The same things were measured in two ways. Each way mixes the same 10 hidden numbers, adds some noise and spreads widely along 6 directions of its own, which tell nothing about the thing.
In the rows, 128 means zero.
Some things both ways: the first way, then the second way.
[106  82 107  99 104 139 201  76  70 142 147  71 148 169  73 106]
[126 143 121 106  87 149  93 107  53 152 152 137  96 134 101  71 114 144
 209  67 175 107 176 151  90 136 152  71]

[ 82 146  49  71 136  91 143 191  99 120 148 125 109 201 126 110]
[120 128 145 100  94 160 117 135  65 115 139 135  94 111 126  90 112 135
 151 100 123  95 165 101 104 131 119  78]

[106  95 137 120  71 114  75 114 204 200 127  85 147  87 125  95]
[124 100  91 160 116 115 152 153 143 126 171 119  85 107 128 140 113 162
 123 121 134 147 137 124 121 137 145 139]

[ 15 138  94 122 150 136 182 170  75 160 175  28 199 109 109  60]
[110 136 111 120 130 116 102 158 106 154 150 115 141 115 140 126 146 165
 124  98 158 140 111 114 119 130 129 132]

[ 87 143 125 156  72 150 114  90 157 156 188  82 159  72 125 119]
[134  96 127 145 166  91 138 106 145 130 146 151 139 120 127 156 152 161
 131 135 134 181  98 155 109 135 169 170]

[119  44 130 137  88 103  89  98 157 105 171 119 143 177 131 100]
[159 129 129 177 173 150 149  19 110  79 117  81 147 139 164 156 186 136
 175 174  68 167  81 161 113 132 137 180]

[126 110 116  95  76 118 122  96 152 170 153 153 149  59 128 155]
[163 109  94 160 134 107 125 109 133 101 128  73 142 148 132 122 132 133
 178 105 131 139 110 149 112 127 126 119]

[ 98 118 181  71 153 121 109 124 109  93  80 161 110 139 150 139]
[117 129 121 159 145 136 159 184 166 140 107 103 147 112 153 136 126  83
  42 119 132 104 123  87 163 111 101 120]

[131 115  84  85 108  79 104 139 101 120  83 139 108 138  79 149]
[148 148 134 107 107 128 121 141 135 179 122 125 105 142 106  94 112  90
 109 100 143  89 141 130 111 141 147 107]

[211  87  48 155 158  68 141 155 200  97 217 147 135 211 110 125]
[121 114 159 123  91  80  90 179 141 156 122 150 114 171  80 182  92 125
  84  94 122 103 111  96 128 153 114 156]

[ 25 169 111 103 109 102 159 221 169 230 127 104  98 112 118 144]
[ 87 103 112 136 146  87 145 188 185 108 136  97 133 129 130 146 126 144
 134 120 162 157 125 112 135 110  97 142]

[163  95 107  96  94  80 150 134 138 131 135  79 124 109 147 107]
[149 116 101 148 131 132 136 108 139 114 127  69 117 120 137 133 126 146
 111 130 108  98 129 139 123 122  95 119]

[157 159  69 149 149 175  95  68 139 156 191 131 202  52  88 111]
[143 149 150 127 151 138 129  80  86 114 115 117 176 137 133 132 135 144
 134 141 126 130 112 139 116 132 118 144]

[ 99 134  91 130 128 150 144 122 114 123 159  77 130 148 161  94]
[152 119 113 172 113 117 167 214 161 142 150 130 156  95 136 111  73 103
  60  91 162 123 133  78 151 120 130 103]

[ 68 207 161  95 117 130 163 139 129 125 159 179 147  31 164 197]
[ 88  84 120 109 135  90 123 221 157 145 154 150 126 112 145 139 159 139
  67 114 150 125 132  87 142 124 111 107]

[ 72 153 144 109 106  64 182 181 127 110 185  98 118 177 110 161]
[103 119 124 109 151 123 112  94 103 118 134  92 122 148 147 139 173 160
 185 137 121 149 129 163  94 136 104 146]

[112 112  93 104 159 122 157 137  97 120 195  70 105 148 177 100]
[157  95 100 183 138 139 179 187 140  92 134  62 164  94 188 116  97  96
 110 106 114 139 120 104 130 123  81 100]

[ 68 101 104 102  89 139 124 182 118 108 108 162  92 148 141 134]
[111  93 150 121 142 132 148 140 108 108 138 158 118 123 158 140 163 123
  98 163  97 132 137 102 132 140 135 120]

[104 116  75  90  77 143 118 155 134 167 105 156  97 118  73 141]
[134  94 118 114 126 107 151 165 105 140 121 128  94 154 127 111  99  92
 128  99 147 120 157 139 103 144 143 110]

[106 128 127 111  63 109 143 118 151 154 148 127 132  92 112 158]
[130 122 110 141 132 114 119 108 124 144 139 143 133 141 117 115 155 131
 155 135 155 141 140 162 119 152 174 101]

[ 72  98  82  49  62 131 115 151 114 194 112 124  75 114 127 126]
[131  92 127 134 177 109 145  72 142  72  86 136 144 136 124 130 171 118
 119 155 121 110 132 146 142 105 138  96]

[119  46  74 129 122 159 195  51  81 187 155  22 134 159  83  61]
[121 121 137 127 123 146 136  96 110  97 139 117 115 108 121 108 124 151
 169  99 134 122 148 126 114  98 107 110]

[104 154 158 110 140 110 139 109 132 134  97 125 146 106  97 145]
[ 97 125 113 104 113 118 148 228 168 167 164 105  86  94 132 118  94 137
  60  78 161 102 150  75 131  95  88 133]

[ 58 162  69  73  68  64  62 227 111 145  92  66 112 162 110 102]
[142 113 116 111 118 124 145 148 126 134 151  86  99 123 133 120 103 146
  95 106 133  95 149 118 115 110  94 138]

[130 135  82 118 146  79  85  94 156 168 189 129 147 139  79 143]
[125 129 135 137 182 138 164 102 133 116 119 114 156 116 166 118 168 111
 136 140 127 161 108 136 119 112 143 150]

[100 136 120  82  93 160 246 137  99 179  82 118  87  90 100 139]
[ 78  72 126 107 125  76 121 202 158 153 119 149  83 147  94 160 111 113
  82  70 163 103 161 119 132 114 101 119]

Other things, the second way, with their names:
<65>: [115 116 125 139 145 138 155 126 121 131 126 117 116 129 141 113 127  98
 160 107 143 147 149 154 110 127 132 117]
<722>: [104 118 127 155 128 129 120 132 141 110 127 154 118  98 116 138 153 133
 120 125 120 124 114  95 145 127 158 105]
<81>: [142 123 105 161 133 153 180 107 118 109 128 101 103 104 130 116  87 126
  93 118 136 100 166 133 134 103 124 117]
<233>: [108 128 152 109 150 108 134 103 197  88  84 103 123 153  97 138 141 126
 109 174 112  80 137 124 144 107  96 116]
<135>: [128 135 133  87 102 108  92 113 106 148 148 145 103 125  81 105 103 177
 159  91 162 113 142 141  89 135 143 114]
<444>: [101 129 125 148 149 117 130 110 137 129 120 139 172 121 116 152 138 162
  88 148 161 121 147 150 148 121 101 122]
<542>: [134 134  92 162 144 159 179 120 136 122 145  81 116  83 155 106 113 138
 111 131 134 129 148 142 123 112 120 122]
<586>: [129 110 160 137 126 125 139 106 129  83 142 121 114 137 128 163 128 153
 141 173  76 137 112 105 117 144 110 166]
<143>: [ 75 135 141 107 135  93  92 164 152 189 124 153 115 166 107 157 164 119
 135 119 152 148 118 137 118 158 146 155]
<280>: [119 111 145 132 124 150 126  88  97 101 133 149 113 112 127 118 151 135
 135 145 102 108 150 120 129 135 132  90]
<599>: [135 128 136 124 146 133 154 132 136 151 161 112 135 119 155 108 143 122
 133 110 137 153 129 135 110 114 118 152]
<267>: [135  95 127 144 143 125 131 131 112 136 126 150 129 123 143 115 152  95
 149 113 118 151 123 151 104 156 169  95]
<238>: [153 147 157 128 133 145 133  62 129 111 128 131 127 121 115 124 133 146
 130 163  98 116 118 135 113 133 143 133]
<171>: [139 154 160 132 152 150 122  42  91  75  86 111 179 125 113 139 133 161
 117 152 119  89 121 123 136 101  93 123]
<383>: [ 89 158 151  89 109 154 113 113 124 128 129 142  91 120  96  92 124 144
 166 152 134  99 173 130 103 141 138  83]
<487>: [ 96 141 153 100 168 166 138  42  89  91  99 134 144 115 142 106 181 145
 142 174 127 106 165 149 127 106 111  90]
<455>: [140 124 118 158 145 139 157 121 111 111 132 106 148 132 161 133 140 119
 114 142 121 134 121 116 137 133 126 139]
<223>: [168 160 135 140 119 150  90   5  84  86 115 101 138 135  93 127 144 183
 182 149  96  99 105 143 109 132 143 125]
<193>: [105  98 104 149 147  94 116 124 157 137 114 129  96 146 114 166 170 135
 115 136 118 132 114 151 128 151 158 138]
<647>: [149 104 102 129 155 113 139  89 148 110 135  87 116 142 144 116 175 133
 157 147 116 134 123 162 112 126 140 122]
<365>: [129 130 143 119 133 118 117  70 131 115 135 146 121 117  88 122 124 170
 172 126 139 137 129 159  96 124 150 124]
<611>: [112 153 111 129 119 131  93 130 118 143 124  95 144 122 117 117 139 150
 130  91 157 100 132 121 133 121 106  98]
<259>: [123  60  66 135 150 132 181 215 119 146 164 114  98  89 210  98 162  96
  54 133 126 131 167 118 131 146 139  75]
<578>: [127 124 152 106 147 102 124 142 152 136 129 132 129 127 125 135 142 130
 128 111 124 149  90 111 110 122 136 163]
<642>: [156 157 126 154 152 139 173  80 157 107 112  76 155 121 123 124  94 142
 107 151 136 113 132 150 128 107 106 151]
<41>: [128 132 152 105 118 135 141 127 102 139 149 159 116 108 109 119  90 155
 105 111 144 112 151 118 108 121 126 130]
<518>: [141 122 132 137 145 128 164 138 133  94 139  66 130 105 152 161  91 171
  94 125 102 132  96  92 115 100  66 195]
<379>: [133 120 113  99 131 120 130 146 107 167 153 145 114 117 137  86 137 131
 129 122 157 133 153 157  90 154 162  97]
<132>: [129 138 137 147 111 143 148 170 128 117 132 137 139  78 125 109  70 133
 108 126 131 127 136  97 115 142 132  91]
<738>: [ 86 118 151  84 114 119 121 197 128 151 162 161 111 118 137 112 135 132
 113 140 142 131 158  97 117 147 120 101]
<608>: [129 117 132 116 185 126 189 138 151 119 129  91 141  97 167 120 133 121
  74  97 148 132 126 115 131  57  83 170]
<314>: [148 125 143 134  96 120 132 157 131 142 166 157 124 107 107 104  73 142
 150 107 143 149 131 124  96 154 157 113]
<456>: [132 132 140 142 142 121 119 111 133 137  91 103 125 162 117 145 135  86
 149 106 112 129 104 147 111 135 128 149]
<127>: [128  89  77 123 104 125 125 146  96 107 152  60  82 128 137 112 107 166
 150  97 133  97 169 142 100 128  80  88]
<179>: [116 119 120 107  68  92  80 156 142 184 149 146  63 166  65 133 114 143
 120 108 147  82 168 141 115 173 144 105]
<54>: [141  87  99 162  84  86 108 169 132 147 165 123  96 159 101 143  98 133
 180  64 148 151 125 138 106 158 153 131]
<59>: [120 171 144 134 146 131 122  63 134 113 118 102 156 144 103 133 138 156
 191 135 146 146 108 147 113 117 129 164]
<242>: [163  56  87 135 155  89 177 192 138 107 145  63 125 136 186 132 120 113
  97 105 121 144 114 123 109 122  96 148]
<153>: [132  97 123 149 145 106 122  85 115 108 140 136 126 133 121 159 159 162
 138 114 127 145 108 138 130 113 143 157]
<737>: [118  86 117 126 185 118 174 147 165 105 110 112 133 103 168 106 166  95
 110 136 129 137 134 138 122 102 121 100]
<257>: [135 168 138 133 108 135 143 132 159 154 126 123 121 140  94  97  89 103
 145 128 154 114 155 137 117 141 148 110]
<675>: [111 150 132  95 108 140  88 116  85 136 141  99 118 151 129 104 144 145
 209 120 127 129 137 143  82 161 118 110]
<567>: [128 106 139 142 156 125 148 119 105 125 121 120 132 155 159 151 159  97
 127 120 112 152 111 126 124 132 131 170]
<736>: [116 137 157 119 149 117 167 131 144 120 123 132 132 134 123 142 101 136
 105 164 136 138 135 123 118 130 119 170]
<53>: [131 113 120 125 149 112 147 132 162 134 137 132 127 109 123 105 133 129
 121 114 154 132 141 147 118 115 142 111]
<482>: [153 161 131 132  78 115  47  87 120 141 104  92 118 165  58 117 110 134
 209  67 126  94 101 152  93 150 134  99]
<30>: [129 103 106 180 165 120 176 154 194 107 112  72 142 127 164 160 148  94
  71 139 106 129 101 110 164 109  97 149]
<214>: [130 160 126 146 141 170 157 130 106 158 135 121 136  77 153 101 116 115
  99 105 142 132 135 124 119 122 132 117]
<498>: [122 100 118 133 178 104 159 127 135 100  98 116 149 142 152 154 155 121
  70 156 133 119 123 121 149 115 121 143]
<9>: [109 151 153 111 119 122  94 124 124 130 109 160 139 132  95 128 133 143
 122 152 131 105 123 110 121 154 146 100]
<268>: [116 106 113 128 116 103  90 115  98 148 126 134 103 181 110 134 169 117
 178 108 139 125 139 159 112 167 156 105]
<146>: [122 136 153 133 126 115 126 147 142 119 122 135 142 126 112 145 109 140
 106 139 125 121 109  96 130 134 125 134]
<687>: [126  99 107 134 117 124 128 134 150 135 148 112  83 129 124 125 145 128
 113 116 120  99 151 130 130 126 125 109]
<637>: [121 123 151  97 135 121 142 162 134 141 136 133 104 135 138 122 134 102
 113 119 119 126 120  94 116 123 137 148]
<580>: [ 88 115 118 122 122 131 125 171 127 182 130 137  64 138 126 120 150  82
 116  80 143 114 159 127 124 133 146 118]
<202>: [100  95 178 122 194 123 169 103 125 104 123 193 142 107 151 159 170 123
  93 157 111 171 112 118 128 111 148 173]
<729>: [117 141 145 148 124 162 144 109 116 114 130 151 107  85 126 141 119 145
  93 157  96 115 127  99 128 137 147 128]
<735>: [122 102 112 148 151 106 123  91 118 109 119 118 125 152 122 147 154 135
 177 121 135 156 120 167 109 139 149 136]
<299>: [123 114  94 152 114 106 131 161 141 156 140 104 100 155 120 150 126 128
  98 121 144 110 137 123 139 147 137 138]
<204>: [103 136 138 123 117 119 111 155 121 142 145 132 119 126 114 143 116 161
 126 108 142 136 122 106 117 132 120 150]
<123>: [135 134 136 159 142 143 128 111 113 130 135 128 145  96 139 132 141 129
 147  90 121 159  94 121 116 122 140 142]
<262>: [147 128 110 170 184 139 197 138 189 106 135  74 170  63 176 119 133 127
  85 130 132 158  98 117 140  78 102 152]
<605>: [140 121  85 157 162 129 172 139 179 134 121 103 149 111 155  96 154  94
  73 163 151 107 157 145 160 121 140  78]
<353>: [117 127 134 134 117 104 115 154 164 133 110 160 129 142 100 129 137 115
  76 172 127  88 138 103 153 155 159  83]

Some of these things the first way, each followed by its name:
[147  71 160 126 143 186 104  85 167 116  81 155 132  92 160  92]  <729>
[ 67 100 103  96 155 161  94 202  98 150  49  71  51 138 174  91]  <132>
[ 36 137 171 145 114 176 141  85 130 135 154 108 153 137 106 112]  <59>
[161  65  80 159 168 126 130 100 170 197 147  85 178 110  64  86]  <204>
[ 98 160  93  94 129 168 109 127 106 111 150 113 139 135 157  97]  <171>
[ 93  75  97 114 132 112 201 103  74 106 227  55  93 194 149  95]  <267>
[138  66  94 129 129 150  91  87 139 153  81 207 140  84  50 154]  <637>
[108  98  74  65 141  93 137 147  99 165 118 118 126 103 129 114]  <482>
[112 129 111 107 133 103 143 154 154 192 102 139  77 102  96 159]  <383>
[ 90 141 113  92  74 118 143 128 103 173  98  87  87  90 118 153]  <53>
[ 86  83 112 124  75  89 179 194 169 145 137  97 147 162 104  83]  <299>
[ 59 164  96 120 138 125  79 159 127 193 142 121 119  62  83 155]  <738>
[ 90 136 220 112 130 132  88  46 101  85 129  90 118 119 173 152]  <262>
[113  86 148 123 133 110 168 133 109 121 124 152 122 118  87 175]  <675>
[166  63  89  94 102  46 122 172 192 183 117 158  39 172  93 179]  <233>
[ 92  77 146  98 158 151 136  68  69 111 111  93 141 134 145  92]  <123>
[116 117 157  89  75  72 129 113 145 139 155  96 100 126 131 160]  <605>
[131  72 135  95  99  90 149 138 199 192 139 127 131  85 120 114]  <193>
[125 120 170 132 101 132 103  82 162 115 106 168  87 138  98 182]  <257>
[ 70  30 139  73 135 109 129 149 136 150 106 113  95 191 161  88]  <722>
[154  79  72  82 155  42 111 160 147 143 133 144  97 207  84 139]  <456>
[130  52  74  98  81  53 147 129 130 185 151  43 119 152  91  85]  <687>
[183 129  83 130 120 124  70  95 152 133 125  99 129 145  84 129]  <41>
[136 110 102 119  86  90 149 140 109 138 125  96 123 102  84 165]  <379>
[ 98 128 138 121 125 111 104 116 130  88 137 193 121 140 120 188]  <578>
[ 67 124 147 141 146 112 191 141 135 165 149 124 141 107  64 148]  <143>
[140  78  56 120  74 123 199 152 133 100 135 129 163 137 161  82]  <223>
[154 114 152 140 117  80  84  33 123  92 174 111 140 169  70 177]  <599>
[ 88 145  77 159 114 145  66 169 177 186 134  95 110 137  74 105]  <736>
[126 143 154 126  81 129  84 102 156 109 117  95 105 144 125 135]  <642>
[ 65 107 149 126  52 166 168  87 121 104 165 106 169 140 144  93]  <153>
[160  63 189 129 113 125 202  58 168  92 155 175 129 121 156 152]  <30>
